The first 10 rows are patterns. Each new row is the sum of 3 different patterns, raised or lowered, with some noise. Before adding, each is slid sideways (what falls off one end comes back at the other) and multiplied by a number that may be negative. Names go in the order of the patterns.
In the rows, zero is written as 128.
Some rows, each with the names of its patterns after it:
[112 124 107 118 137 125 137 129 134 123 123 121 174 156 118 146 139 130
 148 144 119 161 100 133 115 127 130  81 113 145 129 119 102 115 123 134
 113 139 125  81 126] : z_717
[153 145 134 125 114 132 128 175 131  95 121 114 116 134 137 175 142 133
 148 130 120 125 118 100 127 138 120 119 101  82 100  98 122 122 157 132
 133 120 120 107 119] : z_939
[113 126 128 119 147 125 141 147 107 132 128 141 128 118 104 147  81 148
 128 112 105 127 158 127 118 126 153  81 122 130 130 115 136 123 146 151
 128 116 103 130 136] : z_495
[126 144 134 139 125  81 124 147 117 134 131 120 131 116 134 120 119 130
 131 107 125 150 145 127 137 122 121 141 130 136 131 107 101 120 114 168
 129 139 128 142 131] : z_97
[138 143 152  88 121 123 126 133 125 169 123 113 132 123 117 119 108 132
 145 119 106 173 113 138 144 133 141 116 148 108 126 124 138 148 128 125
 103 126 134 126 154] : z_608
[110  99 131 135 143 175 105 175 119 132 120 126 127 120 107 133 127 129
 105  96 124 124 130 107 146 122 109 123 131 140 122 138 110 150 104 118
 122 115 144 135 175] : z_555
[135 129 128 116 153  81 137 109 125 117 123 104 135 143 100 122 139 165
 125 105 122 165 126 153 120 111 118 106 129 130 133 140 142 128 138 118
 124 146  97 106 147] : z_475
[139 122 103 122 146  85  98  84 113 123 132 121 129 149 133 140 118 101
 101 108 131  98 116 136 129 139 132 143 136 135 110 128 137 116 107  98
 175  97 125 124 140] : z_582
[137 127 117 128  95 138 133 123 123 126 121 129 111 108 115 134 146 109
 108 123 131 148 117  91 102 158 127 155 126 137 136 116 118  99  85 130
 135 132  98 155 150] : z_478
[175 132 129 127 129 111 129 147 124 133 126 138 175 145 118 115 108 113
 117 150 119 114 139 123 113  81  97 130 136 138 128 151 117 133 144 125
 103 138  93 136 109] : z_892

New rows, each followed by the names of its patterns:
[144 118 115 108 156  86 107 106 163 128  77 128  93 111  69 165 156 110
 104 104  57 125  62 101 117 129 121 131 131 130 107 114 121 129 128 137
 101 132 131 104 114] : z_495 z_555 z_475
[122 163 127 137 210 160 186 154 172 168 147 150 127 141 115 152 172 166
 107 110  98 108 110 143 119 152 160 113 165 131 144 170 169 192 177 127
 136 166 171 206 153] : z_717 z_939 z_97
[132 135 134 103 131 137 129 105 209 141  99 115 129 147 105 155 169 128
 105 160 135 120 127 137 113 132 127  94 118 128  87  89 112 140 126 149
 128 135  85 119  83] : z_939 z_495 z_475
[117 153 105 173 113  97 103  79 112 116 111 121 158 113 103 142 107 150
 102 112 138 130 121 102 106 129  98 147 133 108  72 117 108 136 185  91
 159 143 125 108  97] : z_608 z_555 z_475
[ 50 111 101  85  56 129  84 115 101 117 119  89 119  68 129  84 108 146
 103  93  81  77 109  91 101 106 101 119  68  60  94 105 103  86 123 103
  86 107  77 110  73] : z_717 z_608 z_555
[132 110 135 156 167 132 126 156 140 115 149 146 158 111 134 134 140 153
 131 118 156 151 135 161 174 223 146 117 128 167 140 176 142 151 139 118
 141 137 149 175 157] : z_939 z_97 z_475
[149 216 197 129 167 165 167 194 186 142 207 164 197 164 160 132 122 158
 171 171 156 159 157 183 187 141 194 178 152 182 141 151 131 150 153 180
 166 147 177 190 174] : z_717 z_582 z_892
[141  93 177 112 161 128 132 157 142 139 154 176 109 129 108 184 186 163
 171 174 134 170 166 137 155 106 143 134 127 139 113 171 179 138 162 128
 140 145 154 150 149] : z_717 z_97 z_582
[116 109  72  86 170 120 135 125 140 111 153 105  67 100  90 137 168 163
 159 118 139 104  91 101 114  86  94 118  84 114 102  92 145  97 142  13
 132 130 115  92 113] : z_939 z_475 z_582
[119 110  94 125 104 102  80 138 122 147 177 138 120 125 111  95 140 146
 137 134 122 153 153 140 136 144  84  93 124 120 132  99  98 131 119 103
 115 135 133 155  65] : z_717 z_97 z_478
[ 89 140 129 131 121 114 171 148 123 166 126 118 164 144  74 137 115 112
 133  73 107 102 126 157  83 125 136 152  85  79  90 115 156 123 164 106
  74 130 116 153 113] : z_717 z_939 z_478
[172 166 123 121 105  80 121  78  96 115 128 102  85 129 111 127 128 146
  82 112 125 136 124 127  97 143 113 117  82 140 138 148  96 108 104 120
 179 108 109 116 141] : z_495 z_478 z_892
[148 138 151 158 113 116  93 132 179 150 175 139 128 148 141 140 133 133
 155 165 164 141 157 160 160 161 143 143 204 203 177 111 148  92 146 135
 132 159 163 175 180] : z_939 z_97 z_478
[ 96  74 115 157 135 141 133 117 126  74 126 114 116 137 150 151 137 144
 134 145 150 126 143 189 166 170 137 175 115 132 122 133 118 148 147 110
 100 146 153 157 139] : z_717 z_939 z_478
[123 100  85 126 118 146 103  99 173  92 104 114 159 150 121  97 120 187
  83  92  86  91 101 104 134 105 139 117 145 107  67  81  93 125  70 122
 163 111 129 123  98] : z_555 z_582 z_892
[157 145 131 149 127 144 160 135 117 197 104 150 126 123 143  82 168 128
 141 124 135 144 132 148 105 147 135  71 154 143 139 145  96 127 130 132
 141 128 158 126 117] : z_717 z_97 z_608
[ 82 144 165 102 108  91 101 103 106 106 120 127 131  80 100 117 109 120
 108 135  93  96 103 101 102  77 103 108 122 107  93 146  73  97 136 111
  95  68 125 130 109] : z_495 z_608 z_582
[111 164 141 176 134 129 157  84 152 122 127 121 135 114 156 144 102  87
 130 134 125  94 112 136 106 172  79 160 120 131 126 114 181 157 144 132
 145 150 120 139  89] : z_717 z_608 z_475
[119 103 143 126 155 130 158 174 148 124 140 133 142 157 120 134 155 115
 121 120  99 136 102 149 126 141 166 119 149 157 124 114 154 169 160 118
 124 146 161  85 189] : z_939 z_608 z_475
[144  97 153 143 137 127 151 176 171 155 163 169 150  86 130 129 137 145
 139 180 137 134 131 137 189 155 115 164 154 145 161 127 175 169 139 150
 130 158 189 161  88] : z_495 z_97 z_478
[154 134  90 137 122 141 123 137 121 147 119 123  89 184 165  98 159 139
 139  71 128 146 151 137  96 162 182 173 138 153 157  80 149 112 104 121
 135 195 156 166 121] : z_608 z_582 z_892
[143 109 102 131  85 129 110 108 152 126 134 129 120 164 148 111 114 156
 163 129 123 103 145  95 128 164 123 133 127 153 144 130 142 116 118  95
 112 108  99 105  99] : z_717 z_608 z_582
[ 86 135 160 138 112 177  83 139 112 147 125 121 133 148 139 140 164 134
 124 163 168 115 126 117 130 120 148 158 132 118 131 151 142 157 109 130
 131 118 158 107 122] : z_495 z_97 z_555
[139 150 175 102 143 145 166 140 174 100  96  99  79 170 147 169 142 152
 150 142 137 142 141 105  57 130 171 120 140 113 149  98 151 102 164  98
 130 124 139 145  96] : z_495 z_97 z_475
[127 154 101 180 101 136 113 160 144 153 149 156 135 134 135 177 170 138
 155 147 183  80 136 166 145 154 133 195 129 142 127 199 164 138 150 143
 157 114 150 203 155] : z_717 z_608 z_555
[178 115 162 141 123 143 131 150  84  86 104 137 148 187 125 138 163 149
  97 113 108 111  96  98 141 131 116  89 130 141 165  54 152 137 115  94
  90 140 156 137  65] : z_555 z_475 z_582
[141 106 130 101  84 105  84 143 139 133 127 135 130 163 131  77 172  98
 115  88 140 151 100 101 139 112 113 191 127 142 130 127  99  95 127  81
 114 143 160 114 137] : z_495 z_475 z_582
[112 103 133 106 118 137 144 137 133 172 169 149 138 133 137 178 178 132
 143  99 159 194 160 132 138 126 132 117 119 143 121 168 180 135 140  70
 121  80 108 134 129] : z_717 z_555 z_478
[ 97 103  97 141 131 131 102 148  72 133 136 130 147 105  98 127 102  87
 126 118 165 150 116 125 163 131 143 117 119 144 145 167 154 145 157 103
 127 133 132 133 150] : z_939 z_495 z_475
[142 132 136 129 147 116 167 138 188 200 165 154 135 119 105 134 119 133
 151 158 166 132 126 139  83 157 122 153  77 110 174 153 140  94 136 146
 134 137 131 131 129] : z_939 z_582 z_892
[124 181 146 117 138 140 137 181 144 176 111 121 135 104 123 148 140 146
 149  86  96 109  98 132  92  89  81 109 159 145 162 157 128 108  58  83
  94 111  96 133 138] : z_939 z_475 z_582
[114  94  55 105  67 105 102  95  74  98 122 122  96 129 119 102 132  98
 101 132 150 100 130  92 100  79  81  93 108 133 103 116 122  90 161  53
  89  11 111 130  99] : z_555 z_478 z_892
[110 117  92 137 100 206 150 108 124 104 107 125 106 189 132 145 141 170
 147 104 115 111 134 128 144 101 135 150 114  96 110  50 147 140 128 137
 134 128 109 144 118] : z_608 z_475 z_892
[111 134 115  70  83  80 107 104 130 144 146 109 174 117 118 104 109 124
 126 151 111 124  79  56 101  83  86 141 154 117 139  86 136  69 119 165
 116 123  84 130 167] : z_939 z_608 z_555
[108 135 125 149 138  90 100 129 145 130 119  92 103 143 150 144 117 157
 155  78  78  84 121 142 137 132 117  86 141 107  95 126 115 171 204 126
 109 161 134  83 108] : z_939 z_608 z_478
[128 109 138 154 128 157 136 135  82 161 129 152 139 126 139 144 148 107
  91 143 142 149 119 154 178 131 127 139  96 116 126 150 136 138 152 161
 137 137 114 143 179] : z_555 z_475 z_478
[116 146 142 135 131 209 128 164 131 172  84 131 100 170 129 154 120  99
 152 147 118  90 113  55 120 119 150 163 145 110 138 156 116 150 133 159
 139  98 159 122 106] : z_475 z_582 z_892
[102 123 132 117 167 125 124 112 132 117  88 103 123 105  98 100 118 116
 155  83 139 143 120  81 107 116 110 103  99 156 148 123 110 156 129 150
 154 129 109 149 143] : z_717 z_495 z_582
[109 112 158 146 163 119 125 177 122 155 153 101 119 188 150 192 135 147
 166 146 105 143  98 121 137 142 117 163 183 148 147 123 130 126 174 174
 154 110 144 114 137] : z_97 z_608 z_478
[134 143 167 132  97 125 109 122 134 131  92 160 147 116 129 116  64  94
 108 117 117 140 140 112 138 111 102 106 140 154 122 130 115 131 145 136
 100  79 131 143 143] : z_939 z_608 z_478
[163 133 157 103 169 137 156 141 130 111 124 110  94 132 130 141 151 120
 150 173 153 132 155 161 136 162 143 194 124 150 148 168 149 136 121 149
 146  95 100  89 130] : z_939 z_582 z_892
[118 112  92 149 119 133 117 133 131 127 136  94 178 122 126 142 125 129
 155 131 114 168 174 187 128 109 135 156 139 146  90 153 136 153 165 149
 139 165  97 122 121] : z_608 z_555 z_582
[134  90 140  96 103 115 113 108 118 104  81 138 145 181 109 115 131 153
 113 125  70 131 112 105  97 148 156 149 166 107 116  88 136 157 128  91
 166 121 131 110  97] : z_555 z_475 z_478
[165 148 162 185 154 179 194 177 181 175 164 191 140 162 162 162 162 159
 136 173 157 152 162 207 181 149 150 174 200 137 196 165 125 138 168 170
 155 164 193 174 176] : z_717 z_495 z_475
[ 89 106  80 143 129 106  98 104 106 120  86 130  94 119 126 139 110  71
 110 134 105  72 117 166 107 142 121 116 126 100  79  81 109 139 109  82
 103 147 133 106  96] : z_495 z_475 z_478
[179 142  92 140 121 116  88 135 111  82 115 137 140 144 119 128 125 123
  81 144 113 154 115 136 115 119 130 109 135 171 150 183 132 132 129 107
 114 124  88 139 154] : z_555 z_582 z_892
[ 53  99 178  96 107 124 128 127 123 123 100 117 121 129 125  90 145 129
 133 112 114 134 109 134 138 131 116 148 100 130 112 101 107 123 169 120
  95 121 152 174 117] : z_495 z_582 z_478
[104 111  87 117 131 114 120 111 160  86 116 118 155 120 100  94 141 123
 151  94  76  95 101 139 119 112 120  96 112 120 108 117 143  97 135 113
 110 109 128 100 127] : z_555 z_475 z_478
[ 82 122 149 154 177 137 128 117 118 148 115 132 148 186 173 130 111 124
 155 115 121 120 113 168 156 145 181 107 166  81 123 108 102 120 162 154
  80 157 163 177 127] : z_475 z_478 z_892
[133 115 125 141 130 165 127 101 140  99 109 179 122 177  90 134 146 131
 114 151  96 111 112 143  81  92 113 105 138 123 177 129 110 127 134 148
 124 106  90 170  69] : z_495 z_555 z_582
[158 128 107 152 111 148 126 160 177 147  91 162 100 141 170 175 191 103
 174 151 140 112 194 106 115 168 147 110  81  77 103 114 104 152 136 135
 171 139 149 122 107] : z_939 z_495 z_475
[117 150  66 192 106 232 143 120 134 148 101 129 187 174 139 100 160 203
 150  83 116  65 126 146 161 141  97 105 103  84  70  99 148 155 151 110
 182 131 117 159 144] : z_939 z_475 z_892
[107  90  83  81  94 145 112 116 157 129 121 119 143 114  87  99 102  93
 101 156 124 109  68  89 123 105  97 144 112  91 120  59 171  84 119  92
 118 176 118  72  89] : z_717 z_939 z_582
[156 181 104 174 126 141 112 111 129 140 128 112 160 157 194 160 111 121
 141 144 106 137 139 135 177 174 157 108 173 140 112 133 155 124  85 120
 148 144 103 109 106] : z_495 z_475 z_582
[135 123  74  90 140 148 114 105 118  85 143  61 137 127  94 145 120 137
 143  86 127 118 149 154 132 151 116 128 150 146 125 137 117 120 154 122
 117 163 110 144 132] : z_717 z_608 z_555
[140 102 121 112 161 107 152 131 143 114  81 149 122 147 110 143 137 149
  71 141 126  98 105 130 174  98 122 116 133  60 106 177 123 100 141 153
 154 198 124 158  78] : z_495 z_555 z_892
[142 159 148 125 115 117 131 166 139 153 128 116 125 140 133 121 135 139
 152  91 151 109 135 132 125 130 117 116 104 138 142 107  76 117 102 106
  92  91 114 131 146] : z_717 z_939 z_475
[137 148 141 155 141 141 128 143 153 111 154 151 127 165 174 116 188 125
 134 194 168 153 121 107 148 104 110 175 145 136 108 136 122 151 161 131
 123 132 154 122 141] : z_717 z_495 z_97
[134 148 115 105 171 157 105 134 158 162 180 152 170 128 133 119 140 125
 126 146 153 164 106 104 126 125 157 111 107 121 142 184 138 123 135 124
 132 122 120 140 132] : z_939 z_608 z_478
[147 170 153 124 123 139 136 128 134 176 166 166 153 120 168  96 145 159
 153 159 114 109 147 113 125 152 115 127 158 141 115 112 139 190 103 129
 132  87 159  88 138] : z_495 z_608 z_555
[119 138 162  97 142 141 129 147 156 114  76 102 132 113 100 191 144 143
 122 137  89 128 135 114 150 146 149 147  96 173 131 105 136  96 153 115
 105 183 131 124 125] : z_939 z_495 z_608
[156 167 128 132 160 113 144 137 144 142 150 147 142 113 118 157 144 172
 123 119 165 184 108 177 133 135 137  81 148 143 168 175 143 132 129 154
 100 136 147 126 145] : z_97 z_475 z_478
[133 124 166  92 152 127 100 124 158 178 139  92 153 167 121 126  91 106
 105 104 104 160 127 115 146 151 173  74 160 131 124  80 125 133 141 148
 106 219 102 154 129] : z_555 z_475 z_582
[191 131  84 143 164 159 177 132 194 122 118 114 151 192 154 117 181 139
 154 149 113 138 150 135 144 155 173 149 148 139 150 133 152 151 171 120
 140 144 171 193 172] : z_97 z_555 z_892
[119 124 124 104 146 153 112 121 126 100 127  94 129 139 119 147  83 140
 151 163  99  88  79 149 107 159 163 143 126 130 116 141 122 128 138 170
 167 105 101 129 155] : z_939 z_555 z_478
[ 85 121 192 116 138 136 163 147 133 162 118  77 136 148 145 133 167 142
 157 147 113 104 100 129 129 106 143 128 149 163 111 147 137 130 152 118
 142 158 128 156 122] : z_475 z_478 z_892
[ 75  81  98  99 100  94  85  89 100  58 102 104 117 146 107 129 106 113
  98 131 142 142 123 101 109  88  87 182 120 105  93 139 127 115 120 132
 121  91 135 120 110] : z_717 z_939 z_478
[130 162 156 171 165 139 134 150 127 106 114 118 136 138 166 197 122 121
 150 130 130 134 136 172 147 139 169 110 160 175 147 124 100 157 149 162
 114 133 124 134 126] : z_97 z_608 z_478
[203 118 145 155 162 169 134 202 146 169 149 147 172 171 134 141 124 114
 123 170 156 103 157 100 148  87  93 152 162 194 178 170 110 164 165 110
  94 136 125 169 165] : z_555 z_478 z_892
